The rows are grouped in 4 ways, from coarse to fine. Each group lies inside one group of the grouping before and may be the whole of it. The rows also spread widely along 15 directions, which tell nothing about the answers.
(in the rows, 128 means zero)
Some rows, each with its group in each grouping after it:
[114 118 162 102 117 150 189 122 122 114 112 161 124 154 136  92 196 117
  68  85 221 172 118 125 115 145 173 129  55 114 120 127 131  98 143 169
 123 143 161  66 205 117 147 168]
Dumu q_3 finor Tal
[144 112 136 108 120 128 161 161  99 173 105 129 131 143 157 141 154 136
 132 162 122 125  96 156 141  89 121 123 144  93 154 117 106 123 178 175
 144 136 158  81 138 122  98 193]
Lat q_263 gapu vikob
[140 129 137 127 156 211 182 142 115 121 133  98 122  96 138  95 137 137
 134 158 165 109 110 134 100 130 158 155 147 149 155  78 153 144 107 122
 141 188  92 177 110 141 182 120]
Dumu q_3 finor ruvir
[136 126 135 134 156 128 145 142  77  97 135 135 117 125  76  56 143 154
 161 197 170 105 111 166 136 137 118  84 130 104 193 126  69 124 176 120
 151 130 100 130 183  94 111 130]
Lat q_455 Kog zipa
[117 119 122  88 155 166 214  87 113 147 131 171 150 120 129 127 114 173
 150 187 143 115 124 145 122 112 152 124  96 102 113 136  83 212 161 119
 131 141 134 104 112  48 120 124]
Dumu q_473 fifu Dufat
[120 157 145 147 130 152 121 148 110 135 144  89  89 108  73  95 119 151
 143 122 158 142 111 134 147 137 117  86 152 114 152 140  91 102 141 110
 113 155  94 145 117 178 131 118]
Lat q_455 Kog tesam
[150 130 136 123 102 101 143 131 154 169  96  87 100 147 143 105 162 115
 148 139  55  81 127 169 145 126  67 116 125  98 139 121 138  92 122 154
 162  84 166 107 122 164  67 136]
Dumu q_473 gibu Tusom
[116 120 126  96 148 163 205 105 144 168 127 118 130 109 135 182 152 136
 127 175 139 124 125 140 133 112 178 167 108 127  68 100 124 183 121 111
 151 152 132 138  98 114 146 136]
Dumu q_473 rekoz ziz
[159 126 161  97 158 149  95 116  97 134 131 124 166 107 143 119 127 110
 149 112 110 100 154 163  95 153 126 135 118 149 146 133 139  47 108 115
 132 108 130 125 149 155 117 118]
Lat q_699 susig lofi
[135 123  94  90  73  88 149 113 159 156 138 119 106  67  87 147 166 140
 130 144 146 142 161 153 141 118 153 159  98  98 106 165 154 134 134  84
  96  98 169 134 125 140  90 105]
Lat q_699 susig kipa
[130 106 113 124 119 138 142 109 117 162 152  94 107 141 120 136 139 148
 138 136 174 145  86 117 132 114 125 113 184 141 155  91 137 128 138 137
  94 122 137 132 156 143 140 134]
Dumu q_473 fifu gavib
[ 64 126 157 140 173 206 196 105  66 133 126 165 204 171 127 169 130 174
 126 126 117 137  62 118 109 152 154 107 120 161 128 105  79 196 110 117
 165 125 122  91 147  45 152 111]
Dumu q_3 finor Tal
[110 149 135 151 160 172 180 137 135 139 125 132  70 126 131  80 103 158
 119 144 186 127 122 117 148 154 127  92 103 125 137 126  72 171 118 169
 153 152  83 139  95 127 131 126]
Dumu q_3 finor Tal
[110 147 114 156  74 133 178 137 119 124 124 150 106 129 108 104 143 200
 118 128 149 180  76  98 127 165 134 115  95 104 161 166 112 192 130 127
 137 130 167  80 129  77 114 124]
Dumu q_473 fifu Dufat
[ 99 112  99  89 114 115 150 144 126 150 140 159 153  88  84 155 179 139
 134 136 170 146 170 165 162 111 143 142  97  94 115 155 126 143 148 107
 110  90 162 120 141 127  70 130]
Dumu q_473 fifu Dufat
[115 121 142 125 143 130 136 109 100 163 133 129 142 147 137 177 117 160
 152 142 130 142  86 132 133 124 129 107 153 132 129 124  90 134 144 135
 124 121 123 109 128 111 114 147]
Dumu q_3 finor Tal
[122 101 119 111 141 145 164 177 114 151 110 119 120  97 118 117 187 106
 131 195 143 107 123 162 159 123 146 137 141 117 183  90 128 154 166 142
 161  86 146 135 153 121  90 136]
Dumu q_473 fifu Dufat
[182 131 152  89 115 135 129 119 136 147 132  88  93  80 147 126 140 121
 143 156 157 145 118 135 107 125 175 163 135 118 130 123 157  88 157 115
 104 168 140 130 119 161 146 157]
Dumu q_473 gibu Tusom
[140 104 106 103  96  99 129 133 138 145 137 103  82 101  95  99 197 113
 111 148 201 142 142 150 143 129 153 145 116 119 147 114 158  99 146 130
 112  93 175 131 192 151  98 136]
Dumu q_3 finor Tal
[180 122 132  94 127 137 107 116 142 167 136 110  67  75 169 103  98 124
 136 145 171 138 136 119 113 140 151 137 140 136 170 137 142  99 148 160
  86 122 140 136 108 152 116 135]
Dumu q_3 finor Tal
[120  98  78  87 127 141 149 126 108 178 154 140 165 126 114 135 124 152
 160 122 139  95 159 172 144  56  65 112 173  98 146 133 126 124 146 141
  75 113 149 131 123 143  84 137]
Lat q_455 Kog tesam
[145 102 102 107 139 131 148 138 107 172 138 121 129 111 143 170 144 145
 143 192 146 118 117 146 134 104 152 155 151 135 131  98 122 155 137 135
 150 128 144 135 128 115 116 156]
Lat q_263 gapu vikob
[132 133 142 142 111 106 139 167 132 128 103 106 166 109 133 180 166 133
 170 146  58 113 105 171 136 129 101 148 147 108 149 130 149  98 113 105
 155 114 106 152  92 160  97 131]
Dumu q_473 rekoz ziz
[142 117 139  79 140 223 176 202  83 141 108 169 191  60 182 137 148 123
 122 142 122 128 133 142  96 110 176 188 121 117 188 133 158 143 154 145
 137 163 161 108  99 104 132 165]
Lat q_455 Kog zipa
[157 130 151 126 161 137 162 135 132 133 110 114 112 117 163 130 125 136
 159 186 126  98 119 154 123 132 133 135 124 122 132 106 106 121 129 145
 168 159  80 155  95 135 133 152]
Dumu q_3 finor ruvir
[148 105 114  64 116 123 171 101 155 155 130 142 148  95 144 148 155 118
 138 133 144 116 167 166 120  92 135 164 107  99 108 139 164 111 139 127
  85 119 153 128 118 139 106 137]
Dumu q_473 rekoz ziz
[152  95 121  86 141  81 128  87 166 198 114 126  97 103 182 195 112 108
 151 189  97 103 131 140 145 130 141 130 142 142 141 124 116 138 151 157
 116  34 135 133 101 111  72 114]
Dumu q_3 finor Tal
[145 101  69 113  75  55 102 139 179 202 134  99  83  63 146 222 141 134
 152 172 112 142 135 132 166 118 132 166 169 131 148 139 165 146 126 129
  99  43 161 166  78 153  55 117]
Dumu q_3 finor Tal
[159 117 137  87 108  74 191 113 165  92 114 132 142  91 106 125 185 122
 167 177 140  98 162 206 126  94 134 160  84  62 106 145 150  91 156  92
 111 147  87 165 126 137 110 132]
Dumu q_3 finor Tal
[154 114 139 116  83 107 215 125 169 167  70 109  73 142 182 117 163 123
 116 184  80 110  73 135 135 120 127 131 114  88 162 115 132 164 170 182
 152 105 164  87 115  94 100 151]
Dumu q_3 finor Tal
[128 118  68 139  53 106 145 167 121 174 137  84  96 103  93 135 168 179
 150 169 127 143  91 145 155  92 105 147 176  93 167 125 155 173 146 115
 121 123 194 131 122 129  77 145]
Dumu q_3 finor Tal
[150 114 155  96 146 127 150  79 117 175 129 118 106 145 154 162 127 133
 122 166 151 140  91 122 119 128 177 123 125 141 104 107  93 125 157 145
 131 129 143  90 153 106 143 155]
Lat q_263 gapu vikob

New rows. What belongs after each?
[ 93 148 141 175 147 105  99 170  84 135 133 128 164 170 104 181 139 177
 166 108 131 152 104 155 165 138  73  88 144 117 113 140  69  90 104 134
 172 137  97 120 124 167  92 177]
Dumu q_473 rekoz ziz
[153 132 183 109  95  81 143 135 192 115  98 105  76 108 140 125 188  71
 102  90 172 166 131 135 142 150 154 125  95  99 136 142 158  24 152 154
  87 109  91 128 142 213 130 140]
Dumu q_473 fifu gavib
[136 122 145  96 130 147 159  67 136 156 126 125 145 108 146 151 106 136
 154 140  82 108 107 137 100 135 140 128 136 138 143 136 136 139 131 106
  92  92 127 128 103  97 120  77]
Dumu q_3 finor Tal
[ 82 152 148 155 148 161 170 111 114 135 131 112 106 134  72 119 138 160
 131 154 134 135  88 124 149 171 150  91 111 139 117 119  73 183 118  93
 168 114 112 123 132 102 129  87]
Dumu q_473 gibu Tusom
[115 100 137  71 157 172 166 123 110 162 136 127 156 111 118 138 164 103
 130 136 171 120 141 163 139  89 153 133 143 116 128  97 133 116 168 130
  96 125 138 125 153 145 124 142]
Dumu q_473 fifu Dufat
[108 120 134 109 111 105 196 119 133 131 105 164 152 139 122 146 162 150
 139 141 127 128 119 164 142 107 119 116  92  79 122 152 103 141 157 135
 122 114 126  99 132  94  93 141]
Dumu q_3 finor ruvir
[128 126 154  92 146 146 208 104 151 148 102 157 129 110 162 146 111 131
 144 160 115 115 115 143 134 113 143 114 113  95 133 142  97 164 171 147
 107 122  92 113  78  96 119 124]
Dumu q_473 gibu Tusom
[121 127 145  99 162 155 141 123 107 163 119 141 136 147 135  99 147 121
 123 119 143 108 157 161 136 134 111 111  86 117 110 126  98 101 126 162
 158 114 167  86 156 138  89 158]
Dumu q_473 rekoz ziz
[107 110  73 133 101  93 151 140 106 162 162 130 132 163  95 176 163 202
 149 140 206 169 115 142 166  80 100 125 149  93  86 124 104 153 134 136
 127 165 156 113 146 137 106 200]
Dumu q_473 fifu Dufat
[115 125 126 111 108 155 214 136 159 149 113  90 110 120 103 123 189 113
 114 144 120 102 127 157 146  99 134 143 119 101 107  99 145 138 127 119
 138 141 130 145 122 159 138 119]
Lat q_455 Kog zipa
[141 124 159 108 137 137 128 115  81 137 123 127 155 152 123 100 156 139
 148 140 115 120 109 157 111 141 121 114 111 116 146 124 112  92 148 126
 152 117 172  77 185 109 102 150]
Dumu q_473 fifu gavib
[120 111 100 123  85  82 172 119 137 124 123 138 160 148  97 138 185 150
 146 131 101 105 128 170 136 112  82 125 115  96 138 143 141 114 117 112
 128  84 147 120 159 116  89 114]
Lat q_455 Kog zipa
[150 129 132 109 142 107 155  83 132 157 133 139 107 105 151 180  93 177
 165 205 133 138 108 128 122 139 171 138 109 122 100 147  81 178 149 114
 140 139 115 125  88  73 118 138]
Dumu q_3 finor Tal
[140 119 134 118 161  92 127 103 131 172 124 114  72 138 134 135 131 133
 143 196 154 112 129 147 157 146 139 106 110 129 111 113  68 131 149 156
 171  93 131 120 147 117  86 151]
Dumu q_3 finor Tal
[168 117 116 113  99 120 133 137 117 132 141 124 121 111 145 125 128 156
 149 132 166 148 104 129 109 108 119 133 166 111 181 140 146  92 154 142
  79 154 127 127 131 141 137 158]
Lat q_455 Kog zipa
[146 120 157  68  90 143 191 115 177 129 118 136 130  69 154 150 142 103
 121  87 169 167 121 131 114  91 168 148 137  87 149 156 183  91 178 130
   8 148  93 132  87 167 157 124]
Dumu q_473 gibu Tusom
[155 114 146 105 164 150 129 184 124 149 112 102  88  90 142 102 162  80
 121 171 168 103 154 158 150 129 148 133 136 127 167  94 120  79 155 166
 158 125 110 152 140 184 118 162]
Lat q_455 Kog tesam
[158 158 168 127 147 192 125 134 117 165 115 108 102 130 185  80  75 136
 127  81 109 114 127 119 104 153  95 103 122 135 148 141 112  79 101 180
 137 162 125 101  85 178 135 146]
Lat q_699 susig lofi
[106 147 155 116 134 146 131 111 127 147 135 137 109  98 109 142 132 139
 110 112 168 170 131 116 132 172 181 125  79 138 104 156 101 129 122 113
 125 114 138 110 128 126 117 113]
Dumu q_3 finor Tal
[127 103 157  93 150 132 168 123 151 144  99 105 147 110 137 161 192  68
 133 158  92  86 132 173 138 128 152 148 129 134 133  85 155  99 133 118
 145  70 116 147 143 149 114 106]
Dumu q_473 gibu Tusom
[112 114 144 116 125 147 150 115 112 166 143  90 158 137 122 207 142 141
 153 121 130 155  69 130 135  92 138 124 199 131 124  96 136 117 147 109
  84 142 111 134 121 157 152 140]
Dumu q_473 fifu gavib
[141 118 129  81 102 157 197 126 137 116 122 137 162  91 116  96 163 121
 138 120 124 102 144 170 107  90 121 146 122  86 162 142 170 103 151 110
  73 140 127 136 127 135 131 108]
Lat q_455 Kog zipa
[136 130 136 102 119 144 211  93 133 139 126 112 124 127 112 131 159 161
 142 183 133 125 109 148 119 111 161 152  94  94  78 116 120 170 142  96
 152 178 143 116 125  99 144 142]
Dumu q_473 fifu gavib
[101 136 153 117 169 191 179 149 130 149 103 141 169 110 152 147 134 115
 134 118  89  99 141 155 133 138 121 132 109 130 128 122 121 139 100 138
 155 115 103 136  78 142 114 112]
Dumu q_473 rekoz ziz
[132 117 152 113 139 190 174 128 121 139 124 109 153 145 156 132 180 103
  91  89 152 123 115 131  98 130 155 158 122 159 115  76 171  86  84 146
 141 154 134 125 158 169 180 141]
Lat q_263 gapu vikob
[150 104 134  98 132 132 196 112 152 117 117 117 154 124 143 131 173 111
 152 151 126  85 131 174 114  98 120 152 137 111 131  94 168 102 125 122
 117 135  93 160 128 146 144 126]
Dumu q_473 gibu Tusom
[126 126 129 119 127 113 116 111 110 187 129 106  73 155 113 104 142 141
 128 152 145 132 110 134 157 142 116  87 123 120 130 122  79 129 156 158
 152  86 193  70 172 121  74 155]
Dumu q_473 gibu Tusom
[120 128  93 131  85 148 138 161 125 153 143 103  95  69  98 131 171 151
 110 148 170 172 109 110 134 151 175 168 132 140 160 125 165 171 118 103
 128 115 186 134 132 129 117 117]
Dumu q_473 rekoz ziz
[143 120  88 128 109 153 157 142 118 190 125  79  68 128 118  58 136 146
 132 170 118  84 118 147 145 113  82 110 154 116 172 100 125 163 133 157
 155 109 189 118 137 135  88 128]
Lat q_699 susig kipa
[ 99 162 141 153 129 145 141 154 138 156 128  80 112 106  96 186 162 148
 135 142 107 142 123 135 157 158 156 153 108 137  61 117 116 147  76  84
 198 147 124 151  83 172 124 128]
Dumu q_473 gibu Tusom
[112 118 110 127 161 182 158 142  87 159 150 107 134 113 102 126 120 154
 150 161 160 110 114 147 141 104 123 113 177 137 150  95 102 162 134 119
 131 146 107 155 124 133 136 123]
Lat q_699 susig kipa
[130 125 144 102 161 190 157 119 103 140 144 119 164 127 130 115 133 135
 149 117 149 110 138 153 110 111 121 132 137 128 121 104 134 104 115 124
 121 165 116 138 128 156 146 137]
Dumu q_473 fifu gavib
[135 112 143  75 137 166 218  86 143 160 107 144 148 125 157 130 146 114
 116 147 103  92 132 153 108 108 154 145  91 116 109 117 134 151 135 138
 126 118 145 104 122  97 132 113]
Lat q_263 gapu vikob
[175 144 131 110 135 127 103  90 101 156 150 105  98 109 113  85  75 172
 183 174 111 103 125 147 110 130 103  98 145 112 153 157  87 110 155 109
 114 141 139 121 115 119 103 123]
Lat q_455 Kog tesam
[108 108  92  81 140 154 161  83 114 191 152 149 131  93 111 149 100 160
 148 172 147 128 127 134 138 105 146 120 141 124 137 141 101 205 163 114
  84  87 170 111 115  71  88 101]
Dumu q_473 rekoz ziz
[172 126 152  91 150 164 176 112 131 134 116 120 156 104 173 144 130 127
 155 164  90  85 137 157  88 120 146 171 116 126 116 115 146 108 116 116
 150 168 111 146  94 128 156 137]
Lat q_455 Kog zipa
[121 143 164 135 111 137 153 119 131 131 127 108 112 145 124 134 140 145
 122  87 167 168  87 122 126 130 133 108 133 115 122 134 122  88 135 139
  96 165 104 116 129 166 153 148]
Dumu q_3 finor Tal
[119  86  92 114 163 137 139 108 119 165 156 114 126 139 130 154 150 129
 134 155 190 108 136 141 139 118 130 133 162 170 128  68 133 135 102 146
 132  94 128 162 165 135 125 129]
Dumu q_3 finor Tal
[113 126 137 136 149 161  87 137  70 178 156  56 145 135  85 167 158 140
 159 148 114 129  92 145 141 133 132 126 189 163 123  73 123 107 112  88
 165 121 161 136 163 167 119 134]
Dumu q_473 fifu gavib
[111 107 113 125 182 159 140 121  60 162 157 154 175 155 141 181  92 190
 177 167 162 131  89 135 134 101 114 101 187 141 142 105  69 172 147 142
 132 145 109 116 126  84 123 169]
Dumu q_473 gibu Tusom
[139 117 124 111 115 134 137 129 105 139 155 100 155  83 105 196 126 158
 176 163 136 151  79 138 121  90 154 141 210 123 163 123 140 123 167  75
  66 156  92 165 108 136 155 123]
Lat q_455 Kog zipa
[149 114 137 100 143 109 167  85 131 162 120 133 117 150 151 151 123 144
 149 177 118 105 115 144 128 117 127 114 120 114 113 126  86 130 154 146
 139 119 129 105 131  99 118 149]
Lat q_455 Kog zipa
[104 144  90 156  87 176 131 180  98 134 170  95 121  85  73 127 155 189
 129 104 202 184 108 118 131 124 143 158 158 131 141 126 163 149  94  90
 110 189 147 161 116 168 145 135]
Dumu q_3 finor Tal
[156 125 103 112 140 120 105 102 127 160 156 103  81 106 107  83 113 141
 147 149 166 100 168 149 131 142 108 115 123 138 133 131 115 105 109 126
 128 105 141 144 143 155  98 110]
Lat q_699 susig lofi
[ 99 112 144 105 137 147 156 124 102 165 127 119 159 123 112 193 155 125
 127 131 133 146  93 142 142 111 159 122 156 134 126 111 113 130 155 111
 112 108 129 114 146 129 130 128]
Lat q_699 susig kipa
[112  99 115 113 127 116 139 131 122 154 120 147 160 141 136 145 165 119
 135 119 118 113 132 151 143 131  96 114 134 130 167 121 137 111 123 153
 126  45 153 111 160 126  75 119]
Dumu q_473 fifu gavib
[111 137 135 140 100  96 149 154 156 114 116 109 134 122  87 127 195 120
 140 106 115 119 148 171 156 139  95 125 101  97 121 138 147  81  99 109
 143  97 109 150 132 187  91 111]
Dumu q_473 fifu gavib
[186 117 148  99 143 146 195  75 171 142 120  69  95 107 164 121 120 116
 169 200 104  75 103 150 101 108 140 148 165 125 134  79 156 127 140 116
 113 160  74 183  86 147 172 107]
Dumu q_473 fifu Dufat
[ 87 122 115 125  83 115 185 155 181 195  95 127  78 100 128 177 157 110
  88 123 111 153 105 115 188 123 142 109 129 108 154 145 118 179 152 165
 102  44 142 109  86 141  76  98]
Lat q_263 gapu vikob
[123 110 175  83 141 150 136 133  90 136 111 151 170 120 139 134 171  99
 116 113 150 146 113 153 116 131 166 128 111 121 161 129 128  78 174 142
 109 102 157  81 186 116 111 152]
Dumu q_3 finor Tal
[158 150 136 132  55 105 126 155 124 130 121 108 117  84 128 160 158 167
 128 122 125 190  90 116 106 153 167 171 109 110 136 170 160 108 128  95
 127 161 167 104 114 141 132 153]
Lat q_699 susig kipa
[153 107 133 103 148 122 153 102 129 146 124 119  99 160 144  73 158 117
 126 147 172  93 146 162 126 124 108 114 104 120 127  98 119  88 132 175
 146 119 147 113 181 138 109 158]
Dumu q_3 finor Tal
[114 135 150 106 150 169 171 153  97 166 116 121 133 122 114 121 140 141
 147 163 123 120 119 163 154 100 128 111 124  85 124 123  82 148 174 135
 151 154 140 102 115 128  97 163]
Dumu q_473 fifu gavib
[122 108 126 115 112 111 173 113 164 158 110 134 126 116 161 192 137 121
 121 122 119 136 107 122 137 130 137 128 141 136 145 130 139 133 126 145
  99  76 104 133 103 134 126 106]
Lat q_699 susig kipa
[115 106 112  97 145 138 155 127  76 166 146 143 150 128  99 153 154 157
 137 180 170 134 117 157 143  96 157 128 131 115 118 115  87 162 166 120
 139 129 163  99 168  88 105 160]
Lat q_263 gapu vikob
[124 106 125 118 139 110 199 125 155 117 119 132  85 130 110  94 177 115
 116 169 215 124 127 152 156 119 140 110 111 102 142 103 111 134 158 156
 121 119  88 144 163 133 130 138]
Dumu q_473 rekoz ziz
[ 92 109 178  86 208 214 187  66 113 137 126 149 172 159 138 103 147  84
  99  88 161  89 147 148 104 147 151 106  91 170 107  83 116 100 102 147
 126  99 108 118 180 122 159  91]
Dumu q_3 finor Tal
[132 131 158 104 179 219 177 114 110 171 125  93  88 130 140  65 118 116
 122 155 151  95 113 135 126 124 142 105 139 136 137  79 101 146 145 158
 145 158 132 116 128 138 149 136]
Dumu q_473 gibu Tusom
[145 134 153  79 127 165 156  95 122 156 133 120  86 116 109  34 118 126
 129 120 174 126 138 145 125 112 120  86 110  83 151 147 107 102 187 150
  72 140 157  87 151 141 108 131]
Dumu q_473 fifu gavib
[ 92 116 133 137  85 170 190 162  94 147  92 126 169 170 131 110 205 136
  99  99  83 126  70 142 121 128 105 130 122 116 177 105 157 145 122 152
 163  97 211  63 179  98 100 140]
Dumu q_3 finor Tal
[178 113 107  88 101 107 112 126  95 165 135 116 130  95 136 137 151 154
 151 186 120 123 134 155 105 125 150 176 115 119 133 136 145 120 143 107
 156 125 213  96 157 103  91 165]
Lat q_699 susig lofi
[147 127 141  97 124 129 201 162 147 106 109 135 121 113 119  92 196 113
 120 146 180 112 170 181 137 100 138 153  69  69 103 130 132  85 147 142
 148 184 108 135 139 165 134 178]
Lat q_455 Kog zipa
[102 127 173 160 100 111 182 191 131 110  65 123 160 144 132 170 194 107
 132 129  45 124  55 152 152 140 105 104 151 102 205 124 124 102 152 140
 155  76  87 116 127 134 107 121]
Lat q_455 Kog zipa
[131 114 138 103 166 186 155 140 102 170 117 104 159 117 142 133 135 109
 151 159  71  65 129 168 125 109 110 129 163 137 157  90 126 122 129 131
 154 111 132 141 116 139 114 119]
Lat q_455 Kog tesam
[160 110 134 108 196 163 194  91 123 137 131 128 109 152 164  85 111 141
 157 203 168  71 135 151 116 121 121 116 119 130 121  78  89 150 129 164
 169 163  84 148 129 107 150 149]
Dumu q_473 fifu gavib
[130 146 143 157 110 155 142 196  71  81 128 119 153 108  78  79 160 165
 156 138 140 138  88 156 119 132 111 115 151  97 209 140 124 103 149  99
 137 171 104 135 147 137 133 138]
Lat q_455 Kog tesam
